The first 8 rows are patterns. Each new row is the sum of 2 different patterns, raised or lowered, with some noise. Before adding, each is slid sideways (what falls off one end comes back at the other) and multiplied by a number that may be negative. Names go in the order of the patterns.
In the rows, zero is written as 128.
Known rows, each followed by the names of its patterns:
[123 142 147  96 109 132 117 132 129 137 121 157 112 101 100 104 138 124
 123 102 148 159 155 139 107 146 150 155  96 109 157 143 149 156 149 139
 110 162 156 153 135 137]
Q_344
[145  95 116 154 157 159 101 138 107 117 127 119 103 126 147 156 137 105
 118 158 158 156 120 123 162 137 128 124 105 141 134 162 127 103 117 127
 148 137 139  98 128 134]
Q_382
[125 124 107 142 156 157 155 150 128  94 124 147 103 160  97 106 152 146
 157 123 148 155 153 121 104 100  97 102 156 114 106 115 156 134  98 113
 124 157 111 145 150 130]
Q_365
[151 157 132 139 130 117 102 127 115 162 101 109 107 131 121 111 131 151
 162 101  98 105 160 157 124 118  95 144 161 125 107 146 132 141 116 126
 106 112 139 126 108 135]
Q_335
[111 122 128 109 138 104 114 111 143 108 132 154 120 148 104 118 129 139
 157 125  94 103 147 157 134 159 124 152 103 151 161 102 105  98 124 123
 141 123 118  97 159 109]
Q_162
[143 148 155 136 103 104 100 117 114 154 130 120 109 153 140 129 150 144
 154 138 103 117 150 160  95 120 126 154  99  94 152 110  99 138 149 124
 125 143 144 133 140 119]
Q_684
[131  94 105 112 160 124 113  98 142 112 162 138  95 112 148 107 129  94
 120 154 137 139 122 121 144 152 150 124 157 130  95 130 128 156 104 104
 158 106 117 159 105 136]
Q_848
[104  99 128 152 156 122 137 135 103 118 120 110 118 139 126 107 128 110
 159  97 151 162 145 121 149 110 155 112 132 124 111 105 145 145 128 103
 110 100 135  97 123 160]
Q_779

New rows. What belongs after each?
[143  67 118 112 110 122 102  88 124 147 155 121 112 106 118 143 140 128
  94 127 143  99 102 116 109 126 147  89  73  92 135 130 110 104  97 103
 143 138  60  93 153 126]
Q_382 Q_848
[ 97  72 130 132 114  82 106 139 125 156 128 115 118 116 153 114 141 154
 140 118  99 146 131  79 135 137 130 142 124  90 114 107 115 112 169 123
  87 151  76 170 148 100]
Q_365 Q_162
[162 121 139 134 129 128 128 147 144 140  87 133 144 122 151 144 157 132
 134 109 124 130  82 131 126 147  84 120 178 138 117 119 162 147 151 115
 127 159 152 140 168 164]
Q_344 Q_684
[123 160 162 168 108 142 130 129 156 135 152 169 137  99 126 157 168 141
  96 112 123 103 158 121 164 127 112 152 158 180 137 155 100 164 127 137
  93 158 135 152 117 167]
Q_162 Q_779
[ 94  88 152 135 114 101  91  79 103 142 167 122 114 120  98 118 141 134
  88 147 146 104 124 102 120 143 145  82 115 182 161 151  96 159 164 128
 129 129  94  99 149 116]
Q_344 Q_684
[163 136 163 135 112 104 133 142 138 147 123 115 131 147 163 108 144 190
 160 113 131 101 178 117 155 142 124 125 171 153 124  98 117 134 151  91
 112 144 126 119 113 153]
Q_382 Q_779
[141 171 145 159 143 121 100 123 123 138 118 119 114 115 105 130  99 168
 163 124 100 171 124 153  98 154 152  98 125 165 133 115 114 118  97 123
 103 116 161 101  93 109]
Q_684 Q_779
[138 138 131 122  91 123  86 103 103 105 111 155 125 134 127 123 122 111
 105  96 151 110 116 122 118 137 106  96 158 173  93  73  75 154 140 111
 130  96 141 165 124  91]
Q_335 Q_779
[200 197 175 176 143 126 169 179 114 142 167 179 113 129 164 171 105 188
 207 171 149 191 156 188 154 153 168 159 161 180 152 139 111 132 123 188
 132 145 170 159 143 160]
Q_684 Q_779
[130 150 119 146  92 104 132 121 111 118 143 139 128 101 157 122  98 100
 111  78 122 122 164 113  77 133 164 171 150 120 109 154 136 145  96 117
 143 130 151 134  94 131]
Q_382 Q_162
[153  94 164 163 127 152 102 159 141 172 131 108 129 210 181  99  86 107
 138 138 139 180 122 118 193 169 154 119 140 152 158 124 144  84 169 164
 117 135 162 135 187 143]
Q_382 Q_162
[148 140 168 183 162 122 159 146 177 170 187 189 167 140 167 179 172 109
 145 173 189 112 105 159 148 136 142 171 155 158 187 163 157 145 152 191
 183 182 152 129 128 156]
Q_382 Q_684
[205 203 171 141 171 197 170 153 193 196 187 168 218 216 158 185 211 170
 215 177 182 205 207 206 127 171 194 197 167 191 153 163 228 180 142 177
 161 215 183 153 153 181]
Q_344 Q_848
[153 107  73  82 109 145 135 161 126 148  84 100 137  98  66 106  80  84
 139 117 122  74 154 111 112  98  90  68  95  63 118  81 105  77 134 137
  77 115  81 120  96 133]
Q_365 Q_162
[169 172 112  80 122 169 171  90  98 123 148 168 147 128 147 110 164 139
 142 112 121 127 135 125 101 124 150 116 133 126 122  97 149  99 125  76
  87 115 122 113  88 143]
Q_344 Q_335
[116  78  80 108  79 138  74  80  81 131 129  68  43  49 134 109 119 131
  91 122  94 116 105  48  68  89 100  63  80  66  92  72  91  72  81  93
 113  68  98  46  85 103]
Q_382 Q_162
[127 119 133  91 130 164 156  91 115 156 123 141 166 138 146  70 180 125
 111 109 134  95 149 113 100  95 126 120 144 104 112 110 170 120 117  84
 121 132  86 135 119 138]
Q_344 Q_779
[ 97 113 123 132  95 108  85 142 126 166 180 151 133 116 109 155 132 103
 110 112  86 123 113 116 132 122  81  99 134 128 154  82 131 160 121 166
 150 122 111 110 120 104]
Q_684 Q_779
[139 110  84  96 150 137 141 153 145 112 139 141 133 108 133 125 125  88
 132  99 118 120 113  84 165 111 141 103 152 166 126 127 134 117 131 143
 150 109 140 126  89 153]
Q_684 Q_779
[113 124 128 149 167 118 136 126 147 111 170 107 119 140 173 129 124 108
 130 161 104 145 135 137 147 143 117 100 111 105 154 166 105 105  87 157
 155  81 141 140 112 171]
Q_382 Q_848
[112 120 124 111  81  98 121 121 111  93 105  83 107  72 147 123 115  89
 132 128 105 107  93 148 136 102  76 104 137  87 124  92 103  85  92 113
  89  72 123 125 120 113]
Q_335 Q_684
[121  75  86 152 130 128 153 163 165  79 125 126 178 157 127 110 104 157
 126 104 108 131 131 136 119 116 128  94 109  97  83 140 143 148 103 152
 154 137 108 104 127 175]
Q_344 Q_335
[ 92  99 134 112 132 127 132 111 130 124 128 131 138 167 128 144 147 119
  99 142 153 141 137 142 121 112 117 130  94 147 125 131 168 151 161 106
 142 154 162 106 103 110]
Q_365 Q_684
[124  76 106 122  80 148  95  82 125 122 131  82 115  94 130  96 129  49
  85 151 138 110 102 108 117 101  81  88  75 105 123 110  89  67  99  98
 123 153  96  99 104 129]
Q_382 Q_848
[177 157 137 165 166 148 128 145 195 158 162 137 153 177 173 150 144 167
 184 161 193 157 143 146 167 155 181 188 160 179 158 177 141 173 165 160
 163 132 184 133 137 139]
Q_344 Q_382
[181 116 136 142 175 127 178 158 144 191 192 145 188 166 171 139 182 126
 154 190 171 200 159 160 153 163 140 154 152 133 157 138 112 136 171 196
 115 120 159 149 162 151]
Q_344 Q_162
[167 128 133 144 136 159 165 163 115 155 146 110 126  96 156 137 136 134
 131 140 177 134 140 126 148 107 145 127 156  99  81 180 179 180 115 119
 127 151 171 153  85 155]
Q_335 Q_162
[108 126 104 142 107 168 136 136 137 173 134 125 150 166 168 164 113 153
 157 136 132 153 136 138  96 118 148 121 136 153 158 148 142 140 150 156
 147 145 127 175 140 119]
Q_684 Q_779
[100 165 141 148 127 103 194 132 134 164  96 156 178 137 104 104 169 113
 135  93 181 109 146 177 133 155 166 131 134 117 145 197 125 174 154 142
 160 185 155 163 185 162]
Q_162 Q_848
[148 175 144 106 117 122 119 141 184 151 118 170 109 199 140 151 165 142
 147 152 113 153 141 172 169 160 150 142 176 167 140 113 122 179 136 149
 154 143 111 133 170 174]
Q_365 Q_779
[143 155 129 106 100 107 148  95  71  97 124 161 102 104  93 135 112  87
  91 125  67  81  89 136  78  76  97 128 136  97  79  80 172 158 108 116
  83 131 136 120  72 148]
Q_344 Q_335
[137  99 112 122 142 139 136 114 112  91  82  83 121 149 127 115 165  96
 163 121 123 121 112 127 113 112  99 116 123 171 172 162  76 117 145 141
 121 108 128 141 143  86]
Q_365 Q_335
[143 102 125 160 140 115  93 151 120 123 103 134 130 137 159 147  95 147
 165 163 115 135 154 133 112 111 131 147  92 114 117 135 140 107 115 129
 140  93 106 136 159 141]
Q_365 Q_335
[109 117 134 138 112 110 145  99  94  86 102 151 131 105  83 163 154 146
 114 130 163 124 159 124 105 131 138 143 135 131 131 103 158 135 128 111
 125 139 151 160 111 120]
Q_344 Q_684
[149 145 121 183 177 112 103 123 156 140 105 137 137 158 158 121 122 108
 166 188 177 158 139 120 135 181 160 122 122 178 142 110 101 112 191 146
 150 133 172 160 171 129]
Q_382 Q_684
[119 103 113 108 157 107 118 108 155 113 124 106  64  94 123 123 122  81
  92 167 138 128 131 129 156 150 112 105 164 149  59 112 118 168  69  64
 170  81  81 156 117 123]
Q_684 Q_848
[138 142 118 115 105 115  68  94 152 188 160  83 160  76 147 148  96  86
  97 150 134 109  79 122 178 184 184 145  93 173 156 139  96  99 168 147
 164  97 117 100 104 144]
Q_382 Q_365
[139 113 150 148 136 128 111  94  79  90 106 136 120 120 122 144 138  99
 158 148 157 127 103 123 137 132  68 132 139 157  73  70 143 111 116 117
 115 119 131 120 129 115]
Q_335 Q_684
[136 133 112 126 129 126 126 107 160 139  87 112 115 154 135 150 107 115
 130 156  87  98 128 150 145  98 143 122 114 133  93 122 135 157 149 139
 114 113 137 128 172 140]
Q_382 Q_335
[149 159 146 119 139 127  94  89 136 153 175 112  87 111 168 170 119  78
 157 178  94 143 145 135 116 154 149 109 121 147 116 119  93 115 100 122
 163 175 157 154 111 137]
Q_335 Q_684
[160 115  95 101 150 149 106 126 112 146 108  85 124  81  89 121 137 126
 136 135 144  97 150 127 150 137 150 143  95  82  69 131 132 162  96  89
 106 150 158 107 113 137]
Q_335 Q_684
[184 174 120 126 129 168 181 166 166 130 154 180 175 158 194 154 163 169
 160 133 137 150 164 142 188 175 165 150 165 172 152 140 134 144 193 143
 114 128 176 172 160 141]
Q_382 Q_335
[141 148 168 168 150 144 120 148 184 155 173 175 142 139 178 162 154 130
 155 179 123 130 127 167 165 143 143 122 133 126 173 147 147 161 151 146
 166 148 167 130 186 169]
Q_344 Q_779
[ 70  70 120 143 118 103 125 125 109  96 103  75 107 144 123  98 101  91
 135 109 136 141 119 133 144  79 118  79 139 103 114 101 131 137 133  94
  82  68 114 104 117 122]
Q_382 Q_779
[146  86  66 106  87 118  62  74 152  91  77 108 105 118 108  52 103 116
 115 113 112  68 102  92 140 103  60  83 114  92  93  59  76 121 131 131
 120 105 130 106 123 107]
Q_684 Q_848
[ 87  98 156 111 128 131 137 162 158 152 121 129 167 153 167 103 183 114
  79 122 140 138 132  93 173 114 130 173 137 125 121 107 142 138 185 124
 150 117 116 144 186 142]
Q_848 Q_779
[145 140 150  81 133 137 115 153  80 154 115 111 110  85 105 152 161 122
 100  97  82 149 121 167  94  84 172 151 151 123 109 118 131 156 153  72
 131 136 142 129 150  87]
Q_382 Q_162
[163 140 179 147 157 123 134 197 132 137 163 165 177 143 125 130 127 168
 149 162 113 149 131 179 160 140 140 159 167 174 133 161 176 166 161 159
 134 181 196 193 175 175]
Q_344 Q_848
[123 157 112 139 121 143 155 124 115 133 148 145 108  77 127 162 163 106
 127 125 151 134 130 125 108 125  91 122 113 145 123 135 116 140 112 130
 118 110  90 131 100 115]
Q_335 Q_162
[134 108 131 158 118 137  91 171 158 159 131 137 128 132 162 148 130 165
 146 152 141 102 168 166 155 130 107 146 145 129 143 126 142 146 146 135
 161 158 148 129 130 179]
Q_335 Q_779
[108  73 124 156 156 129 157 158 148  99 122 113 107  98 149  99 107 121
 119 108  95  95 116 144 109 128 160 106  93  91  80 137 140 139 123 153
 142 106 122 119 107 164]
Q_344 Q_365
[100 102 114 173 131  70 148 101 139 127  68 158 111  63 112 130 151 116
 123 110 144 119 150 150 110 135 154  81 101  65 106 135 159 137 111  98
 166 159 145 141 169 149]
Q_684 Q_848
[163 154  88  90 121 103 118  92 130 176 138 147  91 144 159 168 145 130
 172 126  75  99 153 182 126  74 131 109 124 187  89 105 132 112  88 107
 147 133 113 117 156 103]
Q_335 Q_848
[107  91 172 115 131 143 109 115 117 114 109  98 162 149 146 108 151 118
 147 112 101 104 178  85 111  82 125 144 120 140 145 156 117 119 126 158
 180 125  93 101 146 184]
Q_335 Q_848
[143  98 127 101 144 114 171 179 174 183 193 122 143 142 152 141 150 149
 133 126 128 167 101 118 145 152 171 155 127  91 121 144 134 148 162 143
 119 197 117 168 152 154]
Q_382 Q_365
[132 135 133 119 115 152 100  73  64 121 150 132  82  71 133 146 164 109
  70 132 151 119  88  89 147 128 150 150 121 124 119 133 114 110 116 113
 110 134 153  92 112  89]
Q_344 Q_335
[147 154 141 180 140 173 146 105 106 129 131 171 101 100 101 142 110 121
 166 156 166  91 130 136 143 181 142 102 128 145 163 161 137 166 115 151
 138 159 107 135 118 127]
Q_335 Q_848
[141  91  94 145 127 153 152 105 117  89 151 130 129  78 127 110 137 123
  76 105 166 116 108  67 146 155 134 114 144 149 121 163 170 115 135 130
 100 115 115 147  97 112]
Q_684 Q_848
[139 214 165 144 177 147 178 181 148 152 130 154 147 149 115 136 188 116
 138 193 177 182 129 191 189 112 175 166 117 176 161 155 180 184 163 153
 143 193 215 160 171 143]
Q_848 Q_779
[189 122 165 163 200 185 162 147 145 184 153 139 146 161 163 166 157 147
 165 131 142 132 122 170 170 174 137 181 185 172 147 138 164 200 161 116
 125 184 164 163 183 191]
Q_344 Q_335
[102 164  99  74 125  70 122 138 106 132 118  88 109 100 132  90  92 101
 136  79 127 106  87 103 111  87 115  83 123 131 121 100 109 123 138 140
 121 104 134 137  80 111]
Q_382 Q_848
[ 64 100  98 139 109  96 124 129 108 111  73  76  57 133 121 100 101 114
 107  73 124 106 126  79 153 138  87  81  77 117 112 152 143 131 137 133
  84  88  98  82 156  93]
Q_382 Q_365
[ 95 121 128 134 115 131 162 139 101 104 130 156 119  76 126 121 122 157
 123 141 128  77 126 127 161 119 114  91 140 118 122 112  96  96 138 102
 124  88 133 127 106 107]
Q_344 Q_848
